The rows are grouped in 4 ways, from coarse to fine. Each group lies inside one group of the grouping before and may be the whole of it. The rows also spread widely along 14 directions, which tell nothing about the answers.
In the rows, zero is written as 128.
Known rows, each followed by its group in each grouping:
[152 149 112 106 113 128 136 124 109 146 119  88  87 101 118 137 143 101
 138 130 128 122  93 135 158 173 120  94 139 131 126 122] : pidob gen J_36 J_712
[143  83 107 160 115 119 167 138 126 116 127 155 128 119 130 143 154 116
 125 127 126 142 155 122 137 117 126 147  97 149 136 138] : pidob buvov J_542 J_39
[154 120 189 187  66 137 109 155 144 164 120 129  62 109 145  82  71  88
  60 121  98  88 134 105 145 173 165 183 154 134 180  93] : bapez Guki J_906 J_202
[135 100 189 163 118 120 122 207 126  94 126 128 152  83 163 108  96 208
 136 134 110  80 128  97 102  85 129 134 120 160  86 136] : bapez Guki J_684 J_356
[162  98  82 114 170  80 143 134 125 126  84 183 185 153 109 120 129 155
 106 141 132 140 132 165  82 103 127 140 104 137 105 179] : bapez Guki J_894 J_73
[124 212 161  89 155 135  91 178 150 141 165 130 165 118 139 114 146 181
 148 126 138 177 108 155  82 132  98 114 140 130 146 130] : pidob gen J_479 J_796
[154 142 119 140 120 109 134 130 100 138  95 126 110 137 124 134 107  96
 128 133 140 108  83 132 113 135 169 146 157 117  83 112] : pidob gen J_479 J_154
[134 100  58 107 129 147 134 101 124 142 105  89  94 109 118 137  93  78
 132 107 113  97  99 114 190 177 161 143 115 106 113 124] : zosel Fab J_195 J_984
[105 118 200 127  97 137 143  91 107 115 167 119 175 189 118 167 108 200
 107 140 116 101 140 126 112 104 122 133  91 100 104 116] : bapez bitap J_317 J_787
[162 150 133 100 117  92 124 122 106 164  89 189 127 178 123  98 177  93
 153 143 169 154 138 165  97 120 137  84  95 138 120 135] : bapez bitap J_816 J_655
[122 168 155 104  80 155  99 161 135 176 165 135 116 161 149 118 120 162
 154 137 162 184 111 117  83 136 128 136  81 111 118 134] : bapez Guki J_906 J_230
[122 127 113 117  94 117 144 138 127 148 140 134 127 145 125 156 159 126
 155 134 156 162 103 120 119 140 124 112  86 132 106 140] : zosel Fab J_195 J_764
[ 97  76 171 170 131 136 179 102 119  88 169 151 174 156 147 143 143 174
 124 134 104 100 181 105 124  55 129 120  96 136 109 115] : pidob soboz J_372 J_683
[128 108  87 154 148 112 123 149 131 128  76 187 125 126 116 160 182 109
 170 112 134 151 175 159 148 113 100 126 140 141 139 147] : pidob vit J_477 J_169
[ 97 146 136 162 102 119  98 132 138 159 108 156  97 152 119 139 139 115
 142 115 137 141 130 127 127 162 112 105 177 125 142 115] : zosel Mov J_580 J_438
[132 121  43  99 151 133 136  64 127 130 135 108 139 149 116  90  99 106
 102 139 127 142 107 127 133 150 133 104 126  96 139 134] : zosel Fab J_174 J_190
[189  94  81 121  89 111 132 126 100 149  86 120  76 109 118  98 113  94
 103 145 135 132 121 133 142 162 121 128 104 128 146 159] : bapez bitap J_816 J_890
[125 160 127 147  68 134 107 157  94 138 135  76  84 127 119 157 107 170
 126 160 156 179  84 126  96 152  71 127 168 106 119 145] : bapez Guki J_684 J_971
[138 113 125 149 134 141 160 154 133 107 150 123 131  91 162 104 126 130
 138 126 122 121 127  94 129  93 150 141 111 148 105 120] : pidob gen J_36 J_218
[131 124 114 143 161  83 161 132 110 111  91 141 142 121 141  99 154 111
 166 147 147 105 100 120 106  90 143  54 150 162  57 126] : zosel Fab J_713 J_895
[125 120 123 153 166  90 123 106 147 171  88 208 121 169 123  96 132 132
 100 134 113 150 177 146  99 103 115 102 149 149 131 149] : bapez bitap J_43 J_295
[131 142 118 113 168 149 116 150 135 106 139 117 149  87 164  54 118 134
 161 133 129 119 139 118 127  97 136  94 122 138 134 115] : zosel Fab J_174 J_9
[137 188 205 108 160 128 111 142 103 128 110  82 128  98 114 105  99 155
 105 161  98  92 125 174 110 131 100  91 175 125 149 115] : zosel Fab J_174 J_190
[117 129  83  80 132 125 134  94 151 117 182 161 206 178 149  76 169 121
 151 122 164 156 112 113 113 126 159  84  57 119 137 114] : zosel Fab J_195 J_984
[115 167 158 107 107 161 108 169 145 119 170  88 149 102 138 152 136 149
 161  98 137 137 101 114 158 154 128 160 124 120 129 105] : bapez bitap J_317 J_787
[106  83  82 180 126 138 122 116 130 121  90 134  82 117 125 142 132 113
 145 106 110 121 172 119 189 130  95 112 171 134 142 128] : bapez Guki J_684 J_971
[146 106  96  99 172 129 155  78  87 129 107 111 116 126 131  89 119 135
 130 165 111 110 148 140 129  97 111  55 114 126 103 147] : pidob soboz J_372 J_683
[137 110  61 143 134 100 127 125 115 101  99 116 151 129 109 140 117 142
 120 135 141 139  92 131 119 143 108 129 177 121 104 152] : bapez Guki J_906 J_202
[143  90  90 131  86 114 167  78 124 132 156 155 139 184 148  75 165  93
 128 143 164 150 128  97 124 121 152  76  72 136 125 116] : bapez Guki J_894 J_73
[149 141 121  82 148 132  98 137 113 103 114 150 178 136 146  79 152 129
 179 122 158 117 139 150 128 109 144 101  97 121 129 117] : bapez bitap J_816 J_655
[133 141 169 168  84 110 136 198 121 129 102 140 101  96 124 168 186  97
 167 123 153 142 133 151 138 131 106 131 142 159 146 120] : zosel Fab J_713 J_895
[134 147 143 116  92 136 117 169 143 147 151 110 129 121 128 152 117 149
 121 111 134 141  85 115 127 170 135 168 108 123 119 132] : bapez Guki J_684 J_971
[164 130  58  79 113 127 141 121  80 130 106 108 117 135 121 146 155 107
 190 144 179 157  95 146 126 128 128 100  87 110  84 147] : pidob gen J_479 J_154
[114 102  62 111 174 102 164  11 135 181  98 131  90 173 118  77 111  76
 106 129  96  85 109 103 161 160 157  16 136 130  79 124] : zosel Fab J_713 J_895
[109 158 127 121 126 153 115 147 135  87 178 123 185 129 166  82 146 133
 173 126 169 146 110 112 111 103 145 113 119 116 136  93] : zosel Fab J_713 J_895
[133 133 185 149 123 131 127 164 113 139  97 182 109 136 140 144 170 121
 180 124 132 124 193 162 125  76 123 118 108 150 132 114] : pidob gen J_479 J_796
[151 103 108 119 134 142 127 146 127 101 127  94 144  92 137 102  89 147
 111 125 110  97 118 118 150 135 136 150 117 125 129 134] : bapez Guki J_684 J_356
[131 164 156 125 146 185 116 212 159 138 134  82  92  46 147 135 108 110
 149  95 104 133 137 128 181 141 131 203 142 144 146 114] : bapez Guki J_684 J_356
[134 152 135 132 158 142 135 137  90  76  98  74 141 102 103 156 136 125
 135 146 125 122 145 182 156 108  82 134 194 120 147 119] : bapez Guki J_684 J_356
[ 92 166 152 118 122 118 144 156 155 145 152 134 158 145 111 206 185 134
 170  97 144 153  94 135 133 153 123 130 119 138  99 121] : zosel Fab J_713 J_895

New rows, each followed by its group in each grouping:
[119 171 119 103 153 144 101 154 162 151 120 106 124  94 104 147 123 109
 124  95 110 137 111 151 163 197 116 156 165 121 168 126] : zosel Mov J_580 J_438
[ 56 130 107 168 110 138  86  57 141 129 141 181 136 211 126 146 165 122
 169  84 135 129 155 114 164 160 124  67 178 100 153  73] : pidob buvov J_542 J_39
[114 155 146 119 131 120 120 124 133 136 145 149 174 173 107 139 118 168
  97 144 135 162 127 156  72 130 108 146 127 105 148 142] : zosel Mov J_580 J_438
[127  95 171 182  95 187  99 178 130  87 143 139 134 109 155 110  84 166
 113 130 116 132 215 137 129  79 108 220 115 110 208 118] : bapez Guki J_906 J_202
[ 99 153 114 103 159 157 109 128 155 163 142 121 113 126 146 123 120 146
 169 104 122 149 128 103 149 133 128 112 126 128  93 126] : bapez bitap J_43 J_295
[109 123 170 138 129 132 207  88 120 154 155 142 126 187 130 138 137 111
 118 158 129 142 151 113  97  74 153 120  79 135  74 119] : zosel Mov J_580 J_438
[119  94 140 138 158 135 170 101 141 144 136 142 129 138 132 144 101 154
 104 118  76  89 152 109 138 103 152 140  94 137  89 133] : pidob gen J_36 J_712
[154 131 123  85 146 133 115 157 104 112 107 106 153  97 153  87  95 140
 171 133 142  75  84 122 117 121 174 109  92 121  74 124] : zosel Fab J_713 J_895
[ 75 208 250 128  86 151 106 165 135 183 156 104  82 136 135 166 152 150
 182 120 130 129 113 115 127 160 112  77 149 138 107  87] : zosel Mov J_580 J_438
[117 134 121 124 138 159 140 108  99 114 135  97 143 163 124 152  85 160
 134 152 137 142 126 134 104  90 126 161 128  91  83 131] : bapez Guki J_906 J_202
[141 122 140 130  98 107 165 168 112 113 134 107 149 110 104 189 147 156
 127 144 139 143 101 141 109 130 103 148 103 138 110 155] : zosel Fab J_174 J_190
[ 88  64  47 197 140 102 135  85 176  89 146 128 157 118 124 123 115 150
  81  89  88 114 122  69 181 158 103 119 205 138 141 130] : bapez bitap J_317 J_787
[ 86 117 116 152 131 105 134  77 174 143 156 138 140 163 120 119 144 142
  91 100  94 119 120  95 160 175 110  66 170 144 140 115] : bapez Guki J_684 J_356
[118  98 165 175 127 131 160 107 101  77 110 126 150 140 133 132 126  95
 134 129 121  56 150 130 155  87 166 131 144 124 117  77] : zosel Fab J_713 J_895
[116 133 117 142 172 157  98 119  99 109  82 128 115 127 134 130  89 138
 166 122 112  91 160 150 141  88 131 128 175 101 106 110] : pidob gen J_479 J_796
[108 143 124 155  74  98 143 166 140 127 173 103 125 109 158 117 152 132
 156 129 161 145  37  56 108 158 142  80 143 157  71 111] : zosel Fab J_195 J_984
[116  93 120 186 124 144 144 165 144 114 133 144 119  98 134 168 126 143
 129 107 106 141 164 113 148 116 116 188 131 141 139 135] : pidob buvov J_542 J_39
[132 137 109 126 135 155 170 105 119 156 147 109  93 138 118 151 120 114
 109 148 119 181 143 136 126 126 113 154 108 119 129 140] : pidob buvov J_542 J_39
[ 65 115 119 188 172 134 155  78 145 131 115 167 122 187 128 149 141 114
 145 111 108 133 180 116 150  75 126 107 183 136  88 105] : bapez Guki J_684 J_356
[139 156 113 109 104 147  86 142 123 134 155 150 141 143 154  80 135 122
 148 127 166 161 116 130 103 139 141 128 114 103 163 112] : pidob soboz J_372 J_683
[120 137 191 155  72 167 126 137 111 155 142 135  79 145 131 164 138 100
 135 121 127 131 166 140 151 132 132 165 116 111 167  93] : pidob soboz J_372 J_683
[118 168 135 115 108 204 114 178 100 107 151  44 107  86 151 154  77 128
 187 128 154 128  88 115 141 118 152 194 122  84  93 100] : zosel Fab J_713 J_895
[154 142 154 107 120 120 165 109 108 148 130  91 105 122 103 153 145 120
 102 144 107 121 122 157 145 153 104 102 119 137 139 130] : pidob gen J_479 J_796
[103 130 132 137 148 112 133 117 154 130 128 157 159 150 118 157 166 127
 140  96 123 129 139 129 155 135 127 123 147 143 120 114] : bapez bitap J_43 J_295
[126 131 181 166 120 151 118 150 142 160 128 126  89 120 160  83  53 131
  95 130  97  96 131  93 116 119 170 170 143 129 111 106] : bapez Guki J_906 J_230
[149 103 153 145 115  95 162 116 118 138 114 108 112 114 107 124 104 124
  55 154  89  93 120 136 130 153 121 120 130 142 145 138] : zosel Fab J_195 J_984
[139 136  57 108 169 118 103 127 155 164  94 179 121 132 118 118 144 111
 141 101 123 163 144 158 136 149 117 121 134 130 150 153] : pidob gen J_479 J_796
[147 142 142 107 165 125 178 105 102 106 142  78 170 138 110 140  89 154
  80 158 111 119  96 136  99 101 137 164 128 114  77 139] : bapez bitap J_816 J_890
[169 111 139 149  69 117 161 169 135 114 169  85 114  62 136 117 134 130
  77 134 116 126  91  99 142 173 116 145 116 154 170 131] : pidob gen J_36 J_218
[132 159 145 127 156 122 132 150 149 143 123 130 139 118 125 138 125 112
 117 110 121 130 110 132 133 138 151 172 155 139 111 116] : bapez bitap J_43 J_295
[187 108  98 106 128  72  97 144 122 145  67 162 139 118 109  91 105 134
  89 125 120  98  99 151 111 176 137 126 125 133 137 166] : bapez bitap J_816 J_890
[119 177 168 129 122 155  93 127  87 165 113 132  76 158 155  99  87 156
 171 160 140 127 128 127  76  88 136  87 141 104  77 111] : pidob gen J_36 J_712
[102 141 161 158 104 167 101 141 138 130 146 114 108 130 159 104 100 130
 147 114 124 113 135  97 145 128 147 139 153 117 132  88] : bapez Guki J_906 J_230
[ 82  95 105 181 104 165 118 140 166 135 160 167 111 149 176 109 121 136
 170  94 134 152 162  62 146  96 147 141 112 133 108 111] : bapez Guki J_684 J_356
[ 96 118 116 155 128 104 106  95 140  96 143 159 191 170 119 147 131 174
 117 101 117  96 109 117 124 147 131 109 169 110 129 108] : pidob gen J_36 J_712
[167 120 110  85 150 119 120 144 135 131 101 160 160 113 123  94 141 102
 122 126 128 121 146 172 136 139 142 138  77 131 177 140] : zosel Fab J_195 J_764
[131 107 147 127 132 103 164 119  98 132 101 113 108 118 133 121 135 130
 151 154 117  86 121 118 132 108 130  51 110 155  71 131] : zosel Fab J_195 J_984
[ 81 148 132 137 144 128 175 101 178 158 188 140 143 160 149 119 153 102
 140 105 123 143 100  70 132 126 172  98 116 149  76  93] : zosel Fab J_174 J_190
[113 139 196 143 144 124 168 121 115 118 142 139 152 150 131 151 157 146
 140 137 115 108 149 134 118  94 135 103 119 147  98 102] : pidob buvov J_542 J_39
[144 118 113 151 102 117 181 160 139  84 154  87 141  67 136 125 185  68
 134 119 146 129  97 110 175 149 131 127 134 164 154 104] : zosel Fab J_713 J_895
[ 93  89 161 159 177 101 143  70 137  98 110 155 183 163 126 124 110 160
 112 104  77  32 150 108 157 100 157  90 163 137  79  97] : bapez bitap J_317 J_787
[116 136  91 117 157  86 114 150 149 152  86 155 150 139  92 190 159 149
 154  93 127 142  97 152 135 169 108 120 161 142  89 159] : bapez Guki J_894 J_73
[133 127 106 127 144 116 111 149 144 136 121 157 170 148 120 151  85 160
 105 111 131 138  99 126  95 132 159 213 127 109  93 146] : bapez bitap J_43 J_295
[143 117 112 124 139 132 110 163 140 118 114 104 131  83 126 119 100 151
 114 113 103 107 118 128 154 156 115 146 144 135 140 143] : bapez Guki J_684 J_356
[118 125 131 128  92 126 130 152 144 137 153 157 150 147 134 137 153 139
 147 120 155 158 123 115 108 138 130 133  87 131 130 133] : zosel Mov J_580 J_438
[136 120 115  83 106 127 143  88 124 136 159 111 163 173 101 145 132 162
  94 137 127 145 118 146 130 162 105 115  78 107 146 148] : bapez Guki J_684 J_356
[109 144  73 151 150 128 107 188 179 153 127 176 116  99 169  83 141 107
 181 101 154 184 115  94 111 117 143 130 137 153 108 136] : zosel Fab J_713 J_895
[ 98 129 106 140 116 126 100 133 133 139 120 115 113 123 119 152 114 158
 140 121 120 131 105 118 138 162 100 104 159 117 123 137] : zosel Fab J_195 J_764
[130 112  71 159 104 132 132 148 139 112 141 115 122 101 139 113 116 106
 121 124 146 154  99 103 133 144 130 158 140 122 144 129] : zosel Fab J_713 J_895
[143  94 116 137  93 114 171 135 145 119 152 155 156 134 143 115 159  80
 133 111 149 118 112  96 140 131 187 145  65 145 120 107] : zosel Fab J_174 J_190
[109 145 123 125 106 158  88  79 115 170 132 147  81 181 148  89 110 129
 155 129 133 134 150 120 127 131 129  67 125  96 136 101] : pidob gen J_479 J_796
[172 111 110 114 108 160 118 222 118  63 147  71 153  21 149 131 123 168
 157 120 135 128 120 130 154 127 103 184  97 133 165 145] : pidob gen J_479 J_154
[107 124 154 147 116  98 149  70 105 102 151 117 174 180 119 116 111 162
  93 156 123  89  95 112  94 122 136  69 151 112 100 104] : zosel Fab J_174 J_190
[121 144 151 145 130 111  96 107 106 104 110 120 152 153 121 100 118 150
 116 140 125  93 120 146 120 137 112  78 196 115 144 101] : bapez Guki J_894 J_73
[145 162 134 161 120 116 119 137 130 131 111 124 102 111 125 114 136  66
 108 113 125 116 105 140 148 164 145 139 202 134 161  86] : pidob gen J_479 J_796
[125 147 132 147 151 127 126 186 127 104 130 142 160 110 144 117 115 153
 136 150 142 164 129 141  73  75 121 168 138 131 119 141] : zosel Fab J_195 J_984
[114  99 138 155 146 123 155  82 114 123 123 128 125 150 137 121 103 145
 122 132  95  77 143 106 135  97 144  91 140 129  85 112] : pidob gen J_479 J_154
[151 138 163 111 148 102 129 152 124 115 104 156 183 137 124 130 138 131
 136 113 130  89 111 146 116 119 169 151 118 137  94 118] : bapez bitap J_816 J_890
[134 126 123 109 141 157 157 140  98 105 115  45 115  74 108 182 112 123
 154 128 110  94 115 141 180 136 119 147 128 120 104 126] : zosel Fab J_174 J_9
[115 138 188 128  84 102 162 128 140 164 170 154 141 170 104 200 180 176
 108 127 119 154 127 139 106 148  95 110  85 145 130 143] : pidob gen J_36 J_712
[113 152 132 119 142 161 173  88 119 117 171  69 127 130 158  86 114  86
 142 142 136 110  92  90 142 110 174  97 125 119  84  79] : zosel Fab J_713 J_895
[161 132 168 159  81 116 173 147 113  80 143 107 145  99 135 108 184  35
 110 141 153 110 120 139 160 134 156 144 136 151 189  69] : zosel Fab J_195 J_764
[150  33  57 148 104 107 164  67 132  99 135 137 136 129 137  71 140 112
  96 123 112 101 151  82 178 140 126  77  92 145 153 137] : bapez bitap J_816 J_890
[127  69 126 147  93 139 151 142 150 116 152 168 147 129 141 119 155 132
 128 118 130 140 184 113 142 115 121 142  55 143 176 138] : zosel Mov J_580 J_438
[119 123 166 124  93 145 134 155 151 152 154 132 112 113 147 128 143 111
 145 106 120 115 135 107 160 149 151 132  73 144 144 107] : zosel Fab J_195 J_984
[134 150 128 113 161 170 165 132 113 131 150  82  98  96 161  70 102 103
 138 171 127 153 141 119 117  73 135 121 104 133 112 121] : zosel Fab J_195 J_984
[134 147 130 111 156 146 170 158 112  93 142  78 146  84 139 128 141 110
 157 148 137 136 117 135 135  90 131 138 117 140 106 118] : zosel Fab J_195 J_984
[140 134 162 148 106  96 169 149  97 130 101 119 113 127 110 180 165 120
 150 145 147 134 113 140 125 110 112 119 142 153  73 132] : bapez bitap J_317 J_787
[106  99 123 183 153 152 139 133 119 131  80 111  63 103 138 141  89 120
 150 119  90  94 165 107 175  93 124 133 177 140  82 122] : bapez Guki J_684 J_356
[146 137 104 128 137 124 113 133 143 111 141 136 159 118 131  97 124 127
 103 119 124 135 125 141 127 143 129 146 146 120 177 120] : pidob gen J_479 J_154
[118 152  91 122 178 111 114 135 152 163 122 131 131 118 119 134  92 151
 102 111 100 135  76 120 107 162 134 143 179 123  88 151] : pidob soboz J_372 J_683
[136  94 113 117 116 160  96 149 140 130 135 156 107  87 179  54 153 119
 183 102 126 106 175 102 176 130 134  73  80 145 171 113] : pidob soboz J_372 J_683
[144  74  96 160 120 105 141 116 131 142  95 163 131 150 108 141  70 128
  67 125 107 104 123 130 110 138 159 194 109 110 120 154] : zosel Fab J_713 J_895
[130  79 134 154 106 156 108 115  80 103  93  95 104 122 120 172  46 177
 125 123  91  47 139 126 153 124 134 164 134  85 102 124] : pidob gen J_479 J_796
[107 197 193  97 192 119 123 139 190 141 154  99 177 100 107 132 152 141
  92  90  72 103 111 154 167 192 111 111 191 159 167 101] : bapez Guki J_906 J_202
[130 124 138 165 154 134 146 143 120  84 123  94 134  80 159  76  91 102
 117 143 112  80 114 102 138  96 164 137 173 139 111  91] : zosel Fab J_195 J_764
[127 158 170 112 117 145 111 112 127 144 139 130 144 171 136 108 112 110
 126 117 133  99 114 133 131 145 177 139 123 106 127  82] : bapez Guki J_894 J_73
[131  81 150 139  91 137 179  81  90 150 123 112  92 171 117 156 115 138
 114 156 115 110 159 124 139 107 121 111  77 122  97 135] : bapez Guki J_894 J_73
[ 94 176 109 126 128 123 120 155 173 190 161 174 138 174 111 173 132 157
 124 119 147 233 107 136  64 139 110 175 115 115 119 163] : zosel Fab J_174 J_190
[ 94 118 127 196 142 110 124 115 149 137 114 203 130 176 129 124 144 132
 120 118 121 162 185 127 111  85 106 130 174 139 138 129] : bapez bitap J_816 J_890
[118 163 146 148  82 153 103 118  98 109 141 122 115 153 143 113 171  91
 174 136 170 139 137 134 144 130 122  91 157 103 164  70] : pidob vit J_477 J_169
[106 164 113 118 153 116 101 121 133 136 117 141 157 158 113 139 119 137
 131 127 135 140  99 150 105 142 129 125 164 106 119 124] : zosel Fab J_195 J_764
[ 87 144 167 170  88 161 113 157 146 129 157 110  99 113 144 160 139 136
 164  99 127 141 142  97 170 132 108 144 159 132 134  96] : bapez bitap J_317 J_787
[163 100 122  90  62 116 108  69 109 147 171 161 181 221 123  97  67 194
  50 150 137 116  96 125  56 160 162 140  32  68 145 141] : pidob gen J_479 J_796
[135 119 217 129  83 173 154 119  95 142 145  90  76 128 145 115 122 137
 127 157 110 102 185 129 154 100 111  99  73 132 147 106] : bapez Guki J_684 J_971
[129 155 216 138 114 124  89 187 136 123 127 164 178 141 129 148 112 172
 119 105 123 101 131 149 100 127 150 198 127 120 136 113] : bapez bitap J_816 J_655
[133 111  93  88 152 109 119  88 132 103 126 145 217 179  94 143 126 163
  97 113 121 109 119 163 130 153 128 132 110 101 142 142] : bapez Guki J_684 J_356
[129 138  98 149 138 122 173 116 118 142 130 127  90 133 160  84 161  80
 166 156 165 178 124  92 119  79 135  78 140 158  69 118] : bapez bitap J_43 J_295
[118 109 100 111 157 144 131 123 161  88 160  97 195 112 139 122 100 148
 124  87 106  81  92  92 167 154 170 159 127 120 104 108] : bapez Guki J_906 J_202
[131 174 131 122 131 165 127 166 130 170  98  80  54  89 122 166 124  63
 167 106 127 139 110 138 182 162 141 173 164 129 107 111] : bapez Guki J_906 J_230
